The rows are grouped in 2 ways, from coarse to fine. Each group lies inside one group of the grouping before and may be the whole of it. The rows also spread widely along 6 directions, which tell nothing about the answers.
In the rows, 128 means zero.
Some rows, each with its group in each grouping after it:
128 149 173 117 144 151 135 156 128 115  82 148 135  93 107 139 104 123 136  74 149 161 152 -> Safa K718
113 144 182 118 184 158 152 155 121 127  94 130 116 126 103 138 122 116 119 100 152 152 140 -> Safa K109
113 149 151 126 162 131 130 145 113 115 109 131 100 135 117 124 135 115 100 128 126 146 134 -> giz K676
116 168 156 117 185 154 130 140 123 140 107 138  99 128 105 138 122 134 136 108 135 166 144 -> ser K820
128 164 142 119 209 135 142 174  94 134 122 137  80 154 121 108 137 117 110 117 120 148 107 -> giz K959
104 135 157 143 133 111 151 143 118  83 110 124 144 139 127 139 140 126 119 125 134 110 154 -> giz K719
114  86 127 118  65 150 114 127 126 127 155 123 152 139 119 152 152  94 124 175 162 142 111 -> giz K751
131 117  95 134 186 153 147 145  93 153 162 132  78 170 114  92 129 135 120 136 128 123  98 -> Pebu K144
159  86  60 134  91 161 103 115 130 153 179 154 127 147 155 115 108 132 128 157 113 150 124 -> ser K85
109 121 146 119 100 161 124 119 124 125 127 142 152 101 110 157 121 116 124 123 152 154 162 -> ser K585
115 123 110 137 156 122 147 119 105 114 128 120 112 164 134 103 125 142 133 111 128  99 127 -> Pebu K249
128 154 116 142 133 127 140 142 115 104 128 158 141 125 139 111 115 142 130  79 131 136 164 -> ser K168
 70 104 222 105 155 122 146 110 157  73  95  94 144 131  96 166 162 116 115 147 153 116 157 -> Safa K241
153 121 132 107 168 143 110 141 129 134 110 147 101 141 129 128 104 127 120 127 115 148 140 -> Safa K760
123 106  86 131 112 142 132 118 130 129 164 135 126 151 157 113 126 131 123 146 121 124 133 -> ser K85
158  94  74 142 147 161 121 121 118 150 168 157 119 143 150  92 112 136 131 153 103 132 142 -> ser K585
112 135 110 117 130 109 127 138 126 114 128 119 109 163 153 132 137 122 110 138 136 127 119 -> giz K751
165 148 105 144 162 132 132 170  95 136 126 171 105 144 141 101 101 135 119  98 117 150 133 -> giz K719
137  91 113 143 161 141 120 101 144 119 145 148 128 142 135 115 129 144 131 170 102 113 171 -> ser K585
131 131  82 127 103 136 134 127 115 131 148 150 125 137 173 115 103 129 122 106 137 137 141 -> ser K585
110  87  78 112  82 118 122 120 132 120 158 115 104 184 172 147 146 103 101 183 120 123 104 -> giz K719
 82  88 112 123 104 130 137 101 127 109 160  99 109 178 124 144 148 124 118 171 137 100 118 -> Pebu K144
127 104 154 135 153 136 156 138 115 104 119 135 146 136 127 108 129 127 118 118 146 105 135 -> Safa K241
135 134 107 117 140 121  89 109 165 119 126 145  95 140 127 144 121 135 129 143  95 157 165 -> ser K168
104 121 182 135 179 166 183 152 105 120 107 114 150 135 101 113 140 113 118 114 162 114 135 -> Safa K109

New rows. What belongs after each?
119  90  74 129  94 155 142 118  90 133 163 115 120 165 140 107 128 117 128 126 146 116  92 -> Pebu K249
 70 137 149 102  87  98 138 129 127  76 123  97 125 158 151 169 150  97 103 139 152 119 116 -> giz K959
 67 125 157 128  74 141 167 120 112  86 128 114 182 118 132 152 138 109 115 112 176 114 156 -> ser K585
 97  66  94 115 100 128 122  85 131 113 165  90 117 176 140 138 151 117 127 178 124 101 110 -> Pebu K249
140 120  81 120  86 132 105 122 131 133 151 151 122 140 158 132 117 123 124 125 124 150 137 -> ser K168
118  90 132 128 126 120 107 111 144  93 135 127 123 149 132 144 146 119 118 185 109 127 135 -> giz K959
 97 115 111 100 154 147 135 120 126 136 156 113  95 166 141 128 142 111 107 171 129 132 119 -> ser K585
105 115 151 127 112 133 124 132 117 103 118 118 137 133 109 142 146 109 106 152 135 140 140 -> giz K676
 59  80 152  96 154 118 170 110 137  98 144  67 115 195 150 131 180 100  97 185 152  84  88 -> Safa K241
134 101  89 165  99 104 144 106 124  83 150 140 146 155 153 100 111 160 133 129 110  77 152 -> Pebu K144
100 104 168 104 104 135 130 117 150 100 112 118 140 129 118 171 143 109 115 133 160 142 139 -> Safa K241
142 158 169 116 120 179 136 173 107 134  88 163 143  79  86 145  94 114 136  62 168 187 140 -> Safa K718
116 125 143 134  85 118 112 124 135  95 107 137 142 127 125 165 124 117 120 139 129 143 161 -> giz K719
143 174 131 144 128 124 133 147 126 106 103 173 149  95 129 121  97 150 136  56 137 152 181 -> ser K168
130 101 140 115 162 143 120 122 158 117 117 126 114 144 131 129 122 118 129 151 106 136 135 -> Safa K718
142 129 116  96 131 127 117 134 149 126 118 135  99 143 156 136 100 118 126 119 114 158 129 -> Safa K718
 89 101 153  83 162 136 126 119 146 118 122 101 102 169 129 155 147 107 108 168 126 120 122 -> Safa K760
158 111  97 153 118 127 116 137 106 116 133 155 136 132 147  99 115 130 116 133 113 128 138 -> giz K676
 73  96 123 111 108 138 146 105 136 115 162  96 134 166 143 136 152 114 116 165 144 113 121 -> ser K85
150 139 112 149 120 130 125 137 126 113 128 169 143 114 139 112 105 137 139  90 120 142 168 -> ser K168
 80  84 142 134 111 150 153 103 128  96 152 106 164 140 126 134 156 113 120 167 152  96 152 -> ser K585
162  86 123 130 138 161 113 129 126 136 126 163 130 124 118 119 118 124 126 138 123 151 132 -> Safa K241
140 124 132 126 178 153 101 112 149 134 125 154 101 123 110 130 116 140 128 153 100 156 173 -> ser K585
106 136 127 134 119 122 154 122  97  91 111 121 129 137 127 124 117 139 134  77 151 116 135 -> Pebu K249
119 149 136 119 134 122 125 152 121 120 112 137  98 142 130 152 131 117 109 123 132 156 133 -> giz K719
156 116  92 159 117 131 123 122 114 115 137 158 126 138 129 107  99 155 140 110 116 122 145 -> Pebu K144
 89 120 127 118 137 132 136 112 139 108 142 114 123 150 139 133 140 131 125 152 134 128 144 -> ser K85
 86  88 102 122  19 135 144 110 109 104 166 107 148 148 139 159 129 111 121 134 170 113 114 -> Pebu K144
101 152 164 141  82  98 134 110 143  58  93 130 152 110 114 170 110 153 138  85 150 120 183 -> Pebu K144
104  97 134 147  78 152 147 122 102 106 143 131 160 127  99 141 129 131 129 124 162 114 137 -> Pebu K144
126 126 163 104 109 140 101 122 154 107  95 141 123 116 107 172 116 117 122 115 150 170 154 -> Safa K241
 80 137 180 120 190 135 161 121 105 101 109  93 105 151  87 128 155 130 129 106 149 112 135 -> Pebu K249
156 124 107 121 118 145 124 145 126 130 117 155 126 122 152 116  90 125 132  97 122 149 133 -> Safa K718
133 157 129 128 217 141 128 141 132 140 121 145  87 144 124 108 119 148 123 122 108 147 151 -> ser K85
 91 142 134 120 130 131 167 160  91 116 127 115 112 157 146 130 146 103  96 116 157 124 106 -> giz K719
 86 106 169 114 163 130 157 125 126  98 115 101 135 158 130 132 139 111 115 145 140  95 130 -> Safa K760
 88 113 163  99 149 124 154 127 148  98 116  97 121 155 137 146 144 106 118 142 142 119 130 -> Safa K718
143 151 114 143  66 115 123 157 110 103 107 165 150 112 153 145  99 124 123  80 143 148 155 -> giz K719
122 157  91 114 116 135 144 147 106 134 143 144 111 141 154 115 120 120 123  86 145 148 123 -> ser K168
181 148  94  92 160 142  88 149 133 162 112 168  67 141 151 127  84 129 117 107 103 178 122 -> Safa K760
131  76 124 138 122 160 131 123 131 132 146 130 145 151 134 125 129 106 125 164 130 129 121 -> Safa K109
101 116 160 134 171 136 146 118 127 105 123 115 109 156  90 131 145 139 128 146 133 114 139 -> Pebu K144
119 139 104 129 140 115 126 113 139 108 128 138 116 143 157 119 116 143 126 126 116 127 154 -> ser K85
159 128  97 149  74 129 103 143 119 116 117 168 139 117 139 143 100 128 128 113 123 157 153 -> giz K719
137  75 103 132 136 140 123 107 147 130 149 125 124 173 155 116 131 117 118 179 105 115 123 -> Safa K109
143 144 117 140 137 154 131 138 108 133 127 166 134 108 131 114  99 136 128  89 135 147 165 -> ser K585
 91 101 136 115 121 104 111 104 159 100 135  97 118 172 135 157 166 109 108 197 129 113 130 -> giz K751
118 139 114 112 108 100 112 133 136  90 122 128 108 150 159 150 126 113 116 134 118 138 130 -> giz K959
